The groups are shells around one centre, one inside the other: the same stretched ball of 5 dimensions in 9 sizes.
Some rows, each with its group after it:
[ 0.45,  3.72, -0.42,  0.36,  2.65,  2.54, -0.88, -2.16,  0.36,  4.55,
 -0.66,  0.96, -2.32, -2.12,  1.77,  1.18, -3.09, -2.44, -2.23,  2.75]	Vena
[-2.43,  1.85, -1.22, -0.87, -1.31, -2.46, -1.15,  2.51,  2.42,  0.70,
 -0.60,  1.31,  1.16,  1.09,  0.16,  1.13,  1.53, -0.87, -1.59,  0.06]	Kobu
[ 0.69,  2.17,  2.07, -1.12,  0.23,  0.91, -0.99, -1.59, -0.84,  4.27,
  0.93,  0.85, -1.00,  0.99,  1.59,  0.50, -2.30, -1.96, -0.47,  1.40]	Kobu
[ 1.28,  3.19,  0.72, -0.36,  1.66,  1.84, -1.18, -2.16, -0.99,  4.90,
  0.63,  1.38, -1.64, -0.46,  1.86,  1.03, -2.99, -2.60, -1.61,  2.44]	lig
[-0.57,  2.71,  0.67, -0.17,  1.14,  0.82, -0.62, -1.07,  1.30,  3.37,
 -0.53,  0.15, -1.10, -0.61,  1.56,  0.55, -1.93, -1.82, -1.19,  1.63]	ziga
[ 1.20,  2.54,  2.42, -1.19,  0.19,  0.23, -0.65, -1.87, -0.65,  4.19,
  1.15,  0.27, -1.02,  1.35,  2.02,  0.26, -2.73, -2.89, -0.69,  1.60]	Simiv
[ 1.50,  3.10,  1.34, -0.69,  1.39,  1.96, -0.95, -2.52, -1.23,  5.01,
  0.71,  1.06, -2.02, -0.17,  1.89,  0.83, -3.37, -2.77, -1.35,  2.32]	tel
[ 0.34,  1.79,  1.57, -0.68,  0.67,  1.64, -1.68, -1.30, -1.22,  4.69,
  1.00,  1.78, -0.44,  0.56,  1.34,  0.80, -1.78, -0.86, -0.26,  1.48]	bif
[-3.51,  1.25, -1.29, -1.21, -2.11, -2.54, -1.03,  3.25,  2.98, -0.12,
 -1.21,  1.22,  1.10,  1.21, -0.51,  1.12,  2.29,  0.01, -1.18, -0.75]	Simiv
[-1.47,  2.65, -1.72, -0.49,  0.07, -0.50, -1.22,  1.13,  1.47,  1.94,
 -0.80,  1.75, -0.31, -0.33,  0.39,  1.54,  0.11, -1.37, -2.24,  1.04]	Kobu
[-0.09,  2.85, -0.36, -0.91,  0.29,  0.61, -1.00, -0.46,  0.03,  3.16,
 -0.16,  1.53, -1.43, -0.09,  0.84,  1.31, -1.46, -2.12, -1.90,  1.42]	Fure
[-1.16,  1.36,  0.82, -1.06, -0.81, -0.59, -1.45,  0.71,  0.41,  2.66,
  0.47,  1.49,  0.67,  1.42,  0.67,  0.78,  0.08, -0.51, -0.37,  0.41]	Fure
[-1.37,  2.66, -1.57, -0.95, -0.40, -0.42, -1.02,  1.05,  1.20,  1.79,
 -0.88,  1.71, -0.88, -0.12,  0.15,  1.58, -0.05, -1.57, -2.27,  0.80]	lig
[-1.00,  1.75,  1.49, -1.27, -1.71, -3.77, -0.61,  1.36,  2.05,  1.32,
  0.85, -0.21,  1.82,  2.96,  1.48,  0.01,  0.43, -2.25, -0.64,  0.24]	ziga
[ 1.42,  3.32,  1.36, -0.23,  1.50,  0.26, -0.81, -2.02, -0.06,  4.47,
  0.97,  0.36, -0.73,  0.31,  2.53,  0.45, -2.91, -3.38, -1.53,  2.50]	Simiv
[-1.96,  2.17, -1.99,  0.14,  1.32,  2.52, -1.93,  0.39,  0.60,  3.25,
 -1.35,  2.80, -1.07, -2.04, -0.06,  1.94, -0.27,  0.55, -1.65,  1.29]	bif
[-1.45,  2.29, -1.71, -1.03, -0.14,  1.39, -1.45,  0.66,  0.13,  2.51,
 -1.04,  2.63, -1.62, -0.77, -0.38,  1.97, -0.28, -0.54, -1.95,  0.74]	Simiv
[-1.49,  2.45, -1.82, -0.16,  1.09,  2.19, -1.66,  0.16,  0.44,  3.19,
 -1.18,  2.57, -1.41, -1.73,  0.07,  1.90, -0.61, -0.20, -1.89,  1.35]	Fure
[-0.36,  1.78,  0.94, -0.46,  0.77,  1.73, -1.66, -0.88, -0.54,  4.26,
  0.40,  1.78, -0.47,  0.00,  1.08,  0.93, -1.38, -0.43, -0.40,  1.35]	Kobu
[ 0.08,  2.02,  1.66, -0.90, -0.48, -1.82, -1.08,  0.01,  0.53,  2.99,
  1.29,  0.55,  1.12,  2.13,  1.81,  0.26, -0.75, -2.18, -0.63,  1.08]	ziga
[-2.95,  1.18, -1.32, -1.74, -2.38, -1.64, -1.30,  2.91,  1.56,  0.42,
 -0.90,  2.09,  0.37,  1.32, -0.91,  1.51,  1.98,  0.10, -1.21, -0.78]	lig
[ 1.48,  2.41,  3.42, -0.84,  0.49, -0.39, -0.61, -2.18, -0.34,  4.50,
  1.71, -0.40, -0.11,  1.86,  2.76, -0.30, -2.89, -3.07, -0.18,  1.82]	vis
[-1.03,  1.88,  1.14, -1.25, -1.40, -2.76, -0.62,  1.03,  1.77,  1.56,
  0.46,  0.06,  1.01,  2.27,  1.22,  0.24,  0.09, -2.05, -0.80,  0.32]	Fure
[ 1.76,  3.30,  2.52,  0.36,  2.73,  1.83, -0.71, -3.47, -0.22,  5.71,
  0.95, -0.29, -1.22, -0.51,  3.20,  0.00, -4.15, -3.08, -0.83,  3.05]	bif
[-1.26,  2.67, -0.42, -0.90, -0.68, -2.01, -0.47,  1.01,  2.23,  1.34,
 -0.54,  0.29, -0.08,  0.82,  0.92,  0.79, -0.15, -2.38, -1.91,  0.73]	lig
[ 1.82,  3.61,  1.43,  0.36,  3.19,  3.37, -0.94, -3.74, -0.94,  6.08,
  0.41,  0.63, -2.43, -1.63,  2.63,  0.66, -4.47, -2.81, -1.41,  3.27]	tel
[-3.45,  1.43, -1.94, -0.97, -1.23, -0.38, -1.32,  2.52,  2.17,  0.73,
 -1.73,  2.01, -0.15, -0.20, -0.88,  1.63,  1.64,  0.61, -1.39, -0.37]	ziga
[-0.38,  3.03,  0.21,  0.43,  2.02,  1.24, -0.85, -1.33,  1.36,  3.83,
 -0.55,  0.37, -0.97, -1.29,  1.85,  0.68, -2.13, -1.83, -1.50,  2.17]	Vena
[ 0.37,  3.47, -0.22, -0.21,  1.67,  1.67, -0.78, -1.64,  0.29,  3.97,
 -0.45,  0.94, -2.10, -1.24,  1.50,  1.14, -2.65, -2.59, -2.13,  2.25]	Vena
[-0.59,  1.91,  2.08, -0.82, -0.52, -1.86, -0.56, -0.06,  1.59,  2.51,
  0.63, -0.45,  0.83,  1.87,  1.84, -0.14, -0.85, -2.04, -0.33,  0.81]	ziga
[ 0.70,  2.16,  1.28, -1.30,  0.18,  1.71, -1.34, -1.45, -1.65,  4.44,
  0.81,  1.85, -1.50,  0.63,  1.02,  1.05, -2.17, -1.59, -0.78,  1.37]	vis
[-0.50,  1.79,  0.55, -0.73,  0.48,  1.95, -1.65, -0.69, -0.74,  4.05,
  0.15,  2.09, -0.92, -0.10,  0.67,  1.18, -1.26, -0.36, -0.60,  1.15]	tel
[-3.70,  1.43, -1.73, -1.42, -2.61, -3.59, -0.84,  3.85,  3.50, -0.86,
 -1.32,  1.06,  1.32,  1.56, -0.62,  1.17,  2.74, -0.44, -1.59, -0.94]	vis
[-1.82,  3.05, -2.93,  0.06,  1.37,  2.02, -1.39,  0.44,  1.25,  2.61,
 -1.93,  2.40, -1.90, -2.51, -0.07,  2.15, -0.56, -0.65, -2.74,  1.52]	vis
[ 0.19,  2.87, -0.54,  0.05,  2.10,  3.10, -1.70, -1.59, -0.86,  4.86,
 -0.18,  2.34, -1.79, -1.68,  1.10,  1.59, -2.27, -1.10, -1.67,  2.29]	tel
[ 0.18,  2.72,  0.90, -0.76,  0.02, -1.33, -0.73, -0.33,  0.86,  2.90,
  0.65,  0.37,  0.08,  1.21,  1.76,  0.49, -1.31, -2.81, -1.41,  1.43]	Fure
[-0.22,  1.86,  1.01, -1.49, -0.61,  0.58, -1.17, -0.40, -0.63,  3.31,
  0.42,  1.54, -0.95,  1.05,  0.65,  0.97, -1.19, -1.29, -0.72,  0.73]	Kobu
[ 0.74,  2.98,  0.75,  0.56,  3.14,  4.03, -1.47, -2.98, -0.84,  5.89,
 -0.03,  1.44, -2.06, -2.12,  1.94,  1.00, -3.52, -1.28, -1.09,  2.87]	bif
[ 0.14,  1.98,  1.39, -1.45, -0.55,  0.21, -1.08, -0.62, -0.63,  3.45,
  0.74,  1.26, -0.72,  1.36,  1.02,  0.77, -1.40, -1.71, -0.69,  0.89]	Vena
[ 0.27,  2.67,  1.35, -1.38, -0.55, -1.04, -0.35, -0.63,  0.57,  2.74,
  0.44,  0.08, -0.85,  1.42,  1.50,  0.43, -1.70, -3.03, -1.29,  1.09]	vis
[-0.54,  2.31,  1.33, -0.57, -0.10, -1.71, -0.60, -0.01,  1.73,  2.49,
  0.39, -0.22,  0.63,  1.32,  1.83,  0.12, -0.89, -2.26, -0.88,  1.10]	Vena
[-1.41,  2.39, -1.65,  0.01,  1.40,  2.61, -1.80, -0.11,  0.24,  3.56,
 -1.10,  2.65, -1.39, -1.90,  0.19,  1.86, -0.79,  0.02, -1.72,  1.49]	lig
[-1.76,  2.15, -0.39, -1.00, -0.60, -0.46, -0.73,  0.81,  1.66,  1.74,
 -0.93,  0.85, -0.70,  0.21,  0.34,  1.00, -0.18, -1.16, -1.39,  0.45]	bif
[-2.32,  1.75, -0.72, -0.96, -0.77, -0.23, -1.05,  1.32,  1.66,  1.58,
 -1.08,  1.35, -0.39,  0.11, -0.06,  1.19,  0.45, -0.32, -1.18,  0.16]	Simiv
[-0.04,  3.08,  0.69,  0.45,  1.94,  0.46, -0.78, -1.36,  1.48,  3.84,
 -0.09,  0.01, -0.40, -0.71,  2.27,  0.40, -2.17, -2.29, -1.39,  2.28]	tel

New rows. What belongs after each?
[-1.03,  3.21, -0.75,  0.64,  2.04,  0.89, -0.82, -0.66,  2.16,  3.17,
 -1.13,  0.43, -0.87, -1.73,  1.57,  0.89, -1.56, -1.70, -1.96,  2.08]	Simiv
[-1.50,  1.06,  1.31, -2.02, -2.75, -3.26, -0.89,  1.95,  1.22,  1.02,
  0.74,  0.68,  1.45,  3.34,  0.50,  0.39,  1.08, -1.28, -0.30, -0.57]	Kobu
[-1.34,  1.38,  0.93, -0.92, -1.05, -1.96, -1.28,  1.23,  1.28,  2.08,
  0.60,  0.91,  1.55,  1.96,  1.00,  0.47,  0.54, -0.89, -0.40,  0.34]	bif
[-1.78,  2.49, -2.02, -0.05,  0.82,  0.97, -1.59,  0.82,  1.20,  2.55,
 -1.13,  2.27, -0.62, -1.32,  0.21,  1.76, -0.02, -0.42, -2.04,  1.23]	lig
[ 0.48,  2.08,  1.73, -0.60,  0.85,  1.48, -1.36, -1.59, -0.84,  4.64,
  0.86,  1.24, -0.67,  0.43,  1.62,  0.63, -2.16, -1.35, -0.39,  1.65]	Vena
[-0.12,  2.45, -0.17, -0.97,  0.35,  1.53, -1.37, -0.63, -0.71,  3.68,
 -0.02,  2.10, -1.52, -0.19,  0.60,  1.45, -1.47, -1.35, -1.49,  1.32]	Fure
[ 2.17,  2.85,  2.77, -0.76,  1.06,  0.58, -0.94, -2.66, -1.35,  5.24,
  1.87,  0.46, -0.72,  1.28,  2.70,  0.19, -3.39, -3.32, -0.72,  2.36]	vis
[-1.25,  1.52,  0.51, -0.71,  0.00,  0.94, -1.49,  0.08,  0.26,  3.22,
 -0.09,  1.63, -0.24,  0.24,  0.57,  0.96, -0.50, -0.11, -0.45,  0.72]	Kobu
[-2.70,  0.83,  0.27, -1.84, -2.93, -3.40, -1.00,  2.98,  2.11,  0.19,
 -0.03,  0.96,  1.71,  2.84, -0.12,  0.65,  2.10, -0.41, -0.44, -0.99]	Simiv
[-2.64,  1.92, -2.35, -0.60, -0.37,  0.15, -1.64,  1.98,  1.48,  1.54,
 -1.35,  2.56, -0.24, -0.66, -0.54,  1.90,  1.13,  0.20, -1.88,  0.36]	Vena
[-3.28,  1.77, -2.10, -1.18, -1.49, -1.06, -1.00,  2.64,  2.47,  0.30,
 -1.79,  1.69, -0.33,  0.03, -0.82,  1.61,  1.57, -0.13, -1.81, -0.38]	ziga
[-0.31,  2.70,  0.10,  0.43,  2.28,  2.61, -1.38, -1.59,  0.29,  4.57,
 -0.43,  1.33, -1.27, -1.68,  1.48,  1.03, -2.20, -0.96, -1.21,  2.22]	Vena
[ 2.37,  3.35,  2.54,  0.42,  3.07,  2.44, -1.07, -3.88, -1.14,  6.43,
  1.41,  0.32, -1.27, -0.58,  3.29,  0.18, -4.47, -3.08, -0.85,  3.40]	ziga
[ 0.97,  3.14,  0.88,  0.39,  3.07,  4.04, -1.28, -3.20, -0.94,  5.91,
 -0.04,  1.28, -2.42, -2.08,  1.98,  0.97, -3.80, -1.62, -1.19,  2.90]	bif
[-0.08,  1.33,  1.93, -1.42, -0.95, -0.52, -1.47, -0.08, -0.70,  3.43,
  1.36,  1.44,  0.56,  2.20,  1.11,  0.55, -0.66, -1.09, -0.02,  0.60]	bif
[-2.08,  1.62,  0.32, -1.41, -2.00, -3.16, -0.61,  2.07,  2.49,  0.59,
 -0.21,  0.24,  1.13,  2.15,  0.54,  0.47,  1.07, -1.44, -0.94, -0.27]	tel
[ 1.76,  3.04,  1.30,  0.19,  2.94,  3.99, -1.62, -3.45, -2.02,  6.51,
  0.83,  1.80, -2.08, -1.40,  2.17,  1.03, -3.97, -1.82, -1.04,  3.06]	ziga
[-1.29,  2.76, -0.21, -0.03,  0.80, -0.34, -0.60,  0.00,  2.34,  2.38,
 -0.89,  0.11, -0.42, -0.53,  1.33,  0.66, -0.95, -1.77, -1.61,  1.37]	Kobu
[ 1.44,  3.30,  1.97,  0.07,  1.84,  0.12, -0.65, -2.34,  0.39,  4.63,
  1.04, -0.28, -0.43,  0.30,  2.98,  0.06, -3.16, -3.45, -1.22,  2.66]	Simiv
[ 0.76,  2.48,  2.33, -1.05, -0.12, -1.09, -0.51, -1.16,  0.34,  3.43,
  1.12, -0.20, -0.14,  1.80,  2.16,  0.03, -2.04, -3.04, -0.72,  1.41]	Vena
[-0.22,  2.63,  0.89, -0.35,  0.33, -1.44, -0.75, -0.20,  1.49,  2.80,
  0.46,  0.10,  0.52,  0.95,  1.93,  0.33, -1.09, -2.49, -1.25,  1.48]	lig
[ 1.92,  2.87,  2.74, -0.03,  2.36,  2.49, -1.06, -3.52, -1.27,  6.09,
  1.27,  0.45, -1.40, -0.21,  2.81,  0.21, -4.08, -2.52, -0.47,  2.81]	bif
[-2.47,  1.28, -1.68, -1.84, -2.33, -1.36, -1.65,  2.86,  0.70,  0.81,
 -0.51,  2.86,  0.33,  1.39, -1.01,  1.87,  1.94,  0.01, -1.48, -0.59]	ziga
[-1.68,  1.47, -0.21, -2.08, -2.68, -2.79, -1.07,  2.37,  1.02,  0.75,
  0.21,  1.57,  0.78,  2.59, -0.13,  1.09,  1.35, -1.27, -1.19, -0.49]	Kobu
[-0.36,  3.18, -0.97,  0.49,  2.73,  3.70, -1.36, -1.80,  0.11,  4.65,
 -1.13,  1.79, -2.44, -2.79,  1.08,  1.54, -2.56, -1.01, -1.91,  2.44]	Kobu
[-2.28,  2.76, -2.77, -0.10,  0.84,  1.41, -1.28,  0.94,  1.71,  2.07,
 -2.03,  2.17, -1.55, -2.12, -0.23,  2.00, -0.07, -0.42, -2.51,  1.11]	Simiv
[-0.90,  1.42,  1.50, -2.06, -2.68, -3.77, -0.72,  1.68,  1.16,  1.12,
  1.08,  0.41,  1.49,  3.64,  0.88,  0.27,  0.72, -2.09, -0.55, -0.29]	bif
[-0.03,  2.46,  0.82,  0.24,  2.07,  2.59, -1.40, -1.84, -0.12,  4.85,
 -0.03,  1.23, -1.12, -1.18,  1.64,  0.83, -2.38, -0.93, -0.77,  2.13]	Kobu
[-1.69,  1.80, -0.17, -0.15,  0.76,  1.49, -1.47,  0.03,  0.94,  3.19,
 -0.75,  1.54, -0.48, -0.81,  0.57,  1.08, -0.57,  0.12, -0.76,  1.01]	ziga
[-2.85,  2.07, -1.42, -0.34, -0.34, -1.05, -0.93,  1.85,  2.98,  1.01,
 -1.52,  0.91,  0.24, -0.32,  0.18,  1.11,  0.90, -0.48, -1.61,  0.36]	Simiv
[-2.28,  2.40, -2.47, -0.74, -0.36,  0.01, -1.28,  1.71,  1.58,  1.41,
 -1.49,  2.22, -0.82, -0.75, -0.42,  1.90,  0.66, -0.61, -2.34,  0.54]	lig
[ 0.51,  2.91, -0.37, -0.63,  1.20,  2.35, -1.47, -1.38, -1.18,  4.42,
  0.07,  2.31, -1.99, -0.85,  0.91,  1.60, -2.21, -1.71, -1.82,  1.97]	bif
[ 0.69,  3.69,  0.74,  0.01,  1.95,  1.01, -0.30, -2.17,  0.96,  4.02,
 -0.27, -0.23, -1.84, -0.94,  2.27,  0.51, -3.20, -3.31, -1.90,  2.50]	vis
[ 0.39,  1.74,  1.93, -1.28, -0.65, -0.81, -1.32, -0.37, -0.62,  3.56,
  1.53,  1.19,  0.56,  2.20,  1.49,  0.48, -1.04, -1.78, -0.34,  0.97]	bif
[-2.21,  1.46,  0.06, -1.71, -2.24, -2.46, -0.71,  2.11,  1.97,  0.62,
 -0.42,  0.74,  0.54,  1.97,  0.04,  0.76,  1.10, -1.04, -0.95, -0.49]	Simiv
[-1.42,  2.68, -0.99,  0.81,  2.27,  2.08, -1.41, -0.57,  1.52,  3.66,
 -1.17,  1.34, -0.79, -2.20,  1.14,  1.19, -1.23, -0.44, -1.54,  1.97]	ziga
[ 0.59,  3.52, -0.05,  0.71,  2.89,  2.17, -1.18, -2.12,  0.33,  4.87,
 -0.12,  1.01, -1.34, -1.80,  2.16,  0.98, -2.89, -2.25, -1.90,  2.94]	Kobu
[-2.83,  1.56, -1.11, -1.67, -2.38, -2.54, -0.82,  2.85,  2.36,  0.01,
 -0.98,  1.22,  0.44,  1.50, -0.50,  1.20,  1.76, -0.75, -1.46, -0.67]	Kobu
[-1.69,  1.96, -1.11, -0.76, -0.64, -1.01, -1.48,  1.61,  1.21,  1.83,
 -0.30,  1.96,  0.53,  0.60,  0.26,  1.37,  0.75, -0.76, -1.55,  0.54]	Kobu
[-2.14,  1.64, -1.22, -1.24, -0.97,  0.36, -1.45,  1.46,  0.66,  1.84,
 -0.91,  2.34, -0.68,  0.09, -0.53,  1.66,  0.61,  0.01, -1.34,  0.08]	Vena
[-0.84,  2.27,  0.20, -0.31,  1.05,  1.93, -1.19, -0.86,  0.41,  3.71,
 -0.58,  1.28, -1.32, -0.92,  0.90,  1.03, -1.57, -0.75, -1.01,  1.40]	Simiv
[ 0.10,  1.84,  2.19, -1.18, -0.48, -0.66, -0.89, -0.64,  0.07,  3.35,
  1.03,  0.43,  0.12,  1.83,  1.59,  0.21, -1.36, -1.89, -0.26,  0.93]	Vena
[-1.66,  1.10,  0.32, -1.66, -1.83, -1.08, -1.43,  1.56,  0.41,  1.83,
  0.22,  1.86,  0.54,  1.85, -0.04,  1.05,  0.83, -0.29, -0.50, -0.24]	Fure
[ 0.11,  3.35,  0.12, -0.20,  1.05, -0.40, -0.57, -0.82,  1.33,  3.10,
 -0.10,  0.23, -0.73, -0.16,  1.86,  0.69, -1.87, -3.00, -2.02,  1.98]	Vena
[-0.71,  3.11, -0.54, -0.57,  0.26, -0.85, -0.50,  0.12,  1.80,  2.15,
 -0.63,  0.41, -0.80, -0.06,  1.18,  0.92, -1.04, -2.61, -2.17,  1.35]	lig
[ 0.06,  2.54,  0.14,  0.18,  2.27,  3.58, -1.71, -1.93, -0.86,  5.18,
 -0.17,  2.09, -1.73, -1.73,  1.21,  1.33, -2.47, -0.63, -1.08,  2.24]	Kobu
[-1.33,  3.05, -0.97, -0.19,  0.75, -0.06, -0.56,  0.13,  2.22,  2.17,
 -1.24,  0.47, -1.05, -0.93,  0.97,  1.02, -0.95, -1.95, -2.14,  1.38]	Kobu
[-1.26,  2.21, -0.26, -1.21, -0.64, -0.13, -0.84,  0.51,  0.95,  2.11,
 -0.63,  1.16, -0.97,  0.36,  0.34,  1.12, -0.48, -1.34, -1.41,  0.56]	tel
[-1.69,  2.86, -1.72,  0.04,  0.86,  0.11, -1.07,  0.69,  2.06,  2.17,
 -1.25,  1.30, -0.57, -1.17,  0.66,  1.39, -0.30, -1.25, -2.24,  1.35]	Fure
[ 1.17,  2.81,  1.59, -0.18,  1.48,  0.71, -1.19, -1.90, -0.46,  4.78,
  1.16,  0.80, -0.35,  0.38,  2.36,  0.48, -2.58, -2.51, -1.00,  2.33]	Simiv
[-2.42,  0.80, -0.53, -1.25, -1.53, -0.55, -1.92,  2.13,  0.56,  1.80,
 -0.13,  2.59,  0.94,  1.22, -0.45,  1.39,  1.55,  0.81, -0.47, -0.31]	ziga
[ 0.72,  3.05,  1.71, -0.16,  1.39,  0.21, -0.52, -1.88,  0.76,  4.06,
  0.48, -0.31, -0.72,  0.17,  2.47,  0.15, -2.74, -2.96, -1.13,  2.18]	Fure
[-2.34,  1.09, -0.64, -1.30, -1.46, -0.50, -1.68,  1.96,  0.74,  1.68,
 -0.37,  2.33,  0.48,  1.00, -0.43,  1.40,  1.26,  0.42, -0.74, -0.23]	Vena
